There are 3 ways to turn a row about zero (a turn may also mirror it). The second row of each pair is the first, turned, with some noise. The first 30 pairs use one turn. New pairs use 3 turns, one after the other, and a turn may come again.
Known pairs, each followed by its turns in order:
[ 24  25  29   5  11  -3 -14  14  -2]
[ 15 -19 -19  30  11   7 -15  13 -15] -> (0)

[-11 -22 -27 -15 -21  22  19  -3   1]
[  0  21  14 -38 -10 -15  -3 -23  -3] -> (0)

[ -4  23   5 -17  -5   7  13   5  25]
[-20  14  21   1  -9 -12  10 -25  -6] -> (2)

[  9 -27  17 -10 -19  23   0  -8 -24]
[-4 22  5 -9 29 22 14 16 11] -> (1)

[ -2 -20 -16  18   2   3   0  21 -20]
[ 18  -3 -16   2  -6  -5   2  19  31] -> (2)

[  6   8 -10 -13  29 -21   4   5  13]
[-23 -13   8  -7   1   8 -16  32  -7] -> (0)

[ -9  19  27  15   6 -14  -1  27 -26]
[  9   4 -17 -28  20  14  26 -20  18] -> (2)

[-19 -22 -11  12  14 -11  22  16   7]
[  3 -14  -6   8  25 -21 -15 -17 -11] -> (1)

[-25  -8  -7 -14 -27 -19   4  -8  -1]
[ 20   3 -25 -16   4  -8  23 -12   7] -> (1)

[  6  19 -27   7 -24  -9 -16  10 -17]
[  2  -3 -31 -19  -8  18  17  -2 -17] -> (0)

[ 14 -23  16  -1  -1  17  20 -29 -24]
[-23  37   0   1  26  18  14  -4  -6] -> (1)

[-10  27 -13   9 -14  24   6  22 -11]
[ 27 -10 -25 -21  -7 -20   8  -2  -7] -> (0)

[-22 -25  25   6  20 -23 -11  14  -5]
[  1 -32  12   5  22  10   3 -37   7] -> (1)

[ 11 -20 -16   3 -23   5  13  -9  24]
[  0 -14  22  23   6 -27  -7  13   0] -> (2)

[-27  16  23  16  14  13 -17  -5  -6]
[ -2 -15   0  40  -6  18  17  -2   8] -> (1)

[ 27   5 -11 -18  -7  21 -22  28 -19]
[ 29  -4 -19 -20   5  24 -26 -12 -19] -> (0)

[ 12  23   9  24  20  -5   1 -25   9]
[-22  -8 -18  32 -12 -12  -4  16   1] -> (0)

[  8 -12 -26  14  13 -27 -17  -3 -23]
[ 25   2 -24 -14   4   1 -32  19   6] -> (2)

[ 21   0   7  26   0 -19 -16  29   0]
[ 21 -11  41  -4  -3   5 -19  -7  -3] -> (1)

[ 21  28  -6 -15   9 -15 -14  21 -16]
[ 12 -15 -14  -7  -3  28 -14  22 -24] -> (0)

[ 16  13  -5  21   7 -21 -21  18  -3]
[  9 -11  39   0 -19  -5 -15  -7   2] -> (1)

[-21  18  -4  -2 -28 -23  24   7   8]
[ -2  -1  10 -16   0 -17  39  12 -26] -> (0)

[-17  16   3  -7  20 -21   8   3   4]
[ -9 -20  14   1  -4   0   8  28   2] -> (0)

[ 11   5  18   0  -5  15 -10  14  -1]
[ 1 15 10  4 11 12 21  2  4] -> (2)

[-20  26  -2   4  -4  -9   8   4 -21]
[ -8   1 -30  -9   5   0   4 -26  12] -> (2)

[-26  -7  27 -13  26 -26  16   9  14]
[ 17 -23  14 -31 -25   7  15 -26 -11] -> (2)

[ 26 -23 -15  16  14  22 -12 -11 -24]
[ -5   1 -15   8   7  12  -8  51   3] -> (2)

[ 22   3  -4   6   4 -18 -22  20  -6]
[  5  -9  36  -9 -14  -4  -9  -3   8] -> (1)

[-13  -3 -24 -19  13   9 -19  15 -10]
[ 13  21 -15  12 -30  10  -7   2   8] -> (2)

[-23  -2  27 -24  -1  11  -7 -19  27]
[ -4 -11 -40   4  -3  32   4  -8  14] -> (1)

New pairs. What belongs after each?
[-21   1  22   7  11  -2   8 -10  25]
[-11   2  -6  37   4 -15   7  -3  -2] -> (2) (0) (0)

[-10   4 -12   4  -7  25   4 -10  13]
[26  4  8 -9 21 -1  0  6 -4] -> (1) (1) (2)

[ 21  13 -26  17  24  29   4 -23   7]
[-10  13  13  -6  30  26 -39  14 -11] -> (0) (2) (2)

[ 21  25  27  29 -28 -24   4 -18 -23]
[ 23   6  -7 -39   6  -4  21  35  25] -> (2) (2) (1)

[ 23 -13  16 -26   9   7  19 -26 -11]
[ 14  14 -18  17  18 -34 -11 -15 -16] -> (0) (1) (0)

[-18  18 -24  22 -29  -6  10   0  -5]
[ -4   3  21 -17 -13  30  30   6  -1] -> (1) (1) (1)

[-27  -9 -10   3 -27  -3  20 -22  22]
[ 25  11  -9  -5  25  -7  -1 -37  -8] -> (1) (1) (2)

[  5  21  27  -9  -9 -19 -29 -16   7]
[-24 -28  -4   1  -5   4  14 -30  28] -> (2) (1) (2)

[-12  17   9 -29 -16 -27  29  10  26]
[ 16   3 -26  23  33 -14 -24  13 -23] -> (0) (0) (0)

[  7  -5   8  -7   2  12  -1   4 -10]
[ -1   6   2  11   0 -11   0   2   9] -> (0) (0) (1)

[  4  17 -10   7 -22  -3  24  -7  15]
[  1 -18 -14 -12   3 -27  13  -3 -15] -> (0) (1) (2)

[ -8   1  -7 -13 -23 -20  29 -16  28]
[-21  37 -23 -15  11 -23   3  -8  -4] -> (0) (2) (1)

[-19  29  19 -15  27  -6 -25 -18  24]
[-31  -3  22  10 -34 -15  12  14 -20] -> (1) (0) (0)

[-15  18 -13  15 -21  -8  18   9  -8]
[ 16  11  19  -5 -14  20   1  17 -11] -> (0) (1) (0)

[  0   2  21  -5 -10 -22  14   8  11]
[ 19  -4 -24   1  -7 -11  12   7  -3] -> (2) (2) (2)

[ 19 -13  25  22  11 -16  20  24  26]
[ 23 -46  -1   6  20  24  -4   8  -4] -> (0) (1) (2)

[ -2  11 -13 -22 -11 -27  -4  -7   6]
[ -1  11  11  -6  26 -14   5   3 -21] -> (0) (0) (2)

[ -5   3  20  23 -24 -27 -28 -13   5]
[ 24 -30 -35 -10 -12  -5  -2 -15 -17] -> (1) (1) (0)

[-27 -22  -4  -6  18  13  -3 -10 -21]
[ 24 -35 -15  -4   9   3  -8 -16  -7] -> (1) (0) (1)

[ 12  18  12  -6   3  22  -9 -21  15]
[-23 -17   6  25 -17  -7  -8   7   5] -> (2) (2) (2)

[  7  -9  24  -9 -15 -18 -18  12 -28]
[ 12 -26  10   7  -3   2  38  -7   6] -> (2) (1) (1)

[-17 -10  19  18  10  -7 -18  -3   8]
[ -4   0  10   1  16  21 -27   4 -16] -> (2) (0) (2)

[-23   9 -24  23 -11 -27 -13  11  24]
[  5 -35  -6 -26 -10  34  10 -10  -3] -> (0) (0) (1)

[-12  -7  10 -15 -23   7  18  -5  16]
[  5  22   0   3  13  -8  -7 -22  19] -> (1) (2) (2)

[  3   9  23   6  -4 -15  -7  11  11]
[ 28  10   9  -9 -17  -2   6   0   1] -> (2) (2) (0)

[-21 -21 -18  27  -3   1  28 -25  24]
[  2  25 -12  29  26   4 -31 -17   3] -> (2) (2) (0)

[ 18  29   3   8  -4  -4 -18 -28 -12]
[-28 -12 -13 -14  21   2   4   9  24] -> (0) (2) (0)

[ 28   8  18  27   7   5  27  -2 -24]
[ 27   6  26 -24   6  33   6  -8  -1] -> (0) (1) (1)

[-19 -19  21 -21 -25  -3  13  19  26]
[ 27  -6 -27 -17  21   5  25  -2 -25] -> (1) (2) (0)

[-22 -16  10   0  -7 -20  -5  20  29]
[  9 -22 -15   0 -28 -11 -13 -27  -7] -> (2) (1) (0)

[-18  24  21   3 -15 -12  -5  21  22]
[-36   1 -19  23   6  -1 -16  -8  13] -> (2) (1) (2)

[-26  -6 -25 -18  -7  25   0   9  -6]
[-14 -13 -17 -12 -19 -30 -17 -17  -2] -> (2) (0) (2)

[ 22  -9 -16 -25 -19  -2  27 -15 -23]
[-23   9 -13  27 -17 -32  18   1 -13] -> (0) (2) (1)

[ 15 -23   0 -17  10 -16 -13  12  27]
[ -7 -26   8  24   2  24  -3   4 -16] -> (1) (0) (2)

[-24 -23  16  -3   6 -21   5   9 -17]
[-19  15 -15  -3   2  26  -7 -27 -10] -> (2) (0) (2)

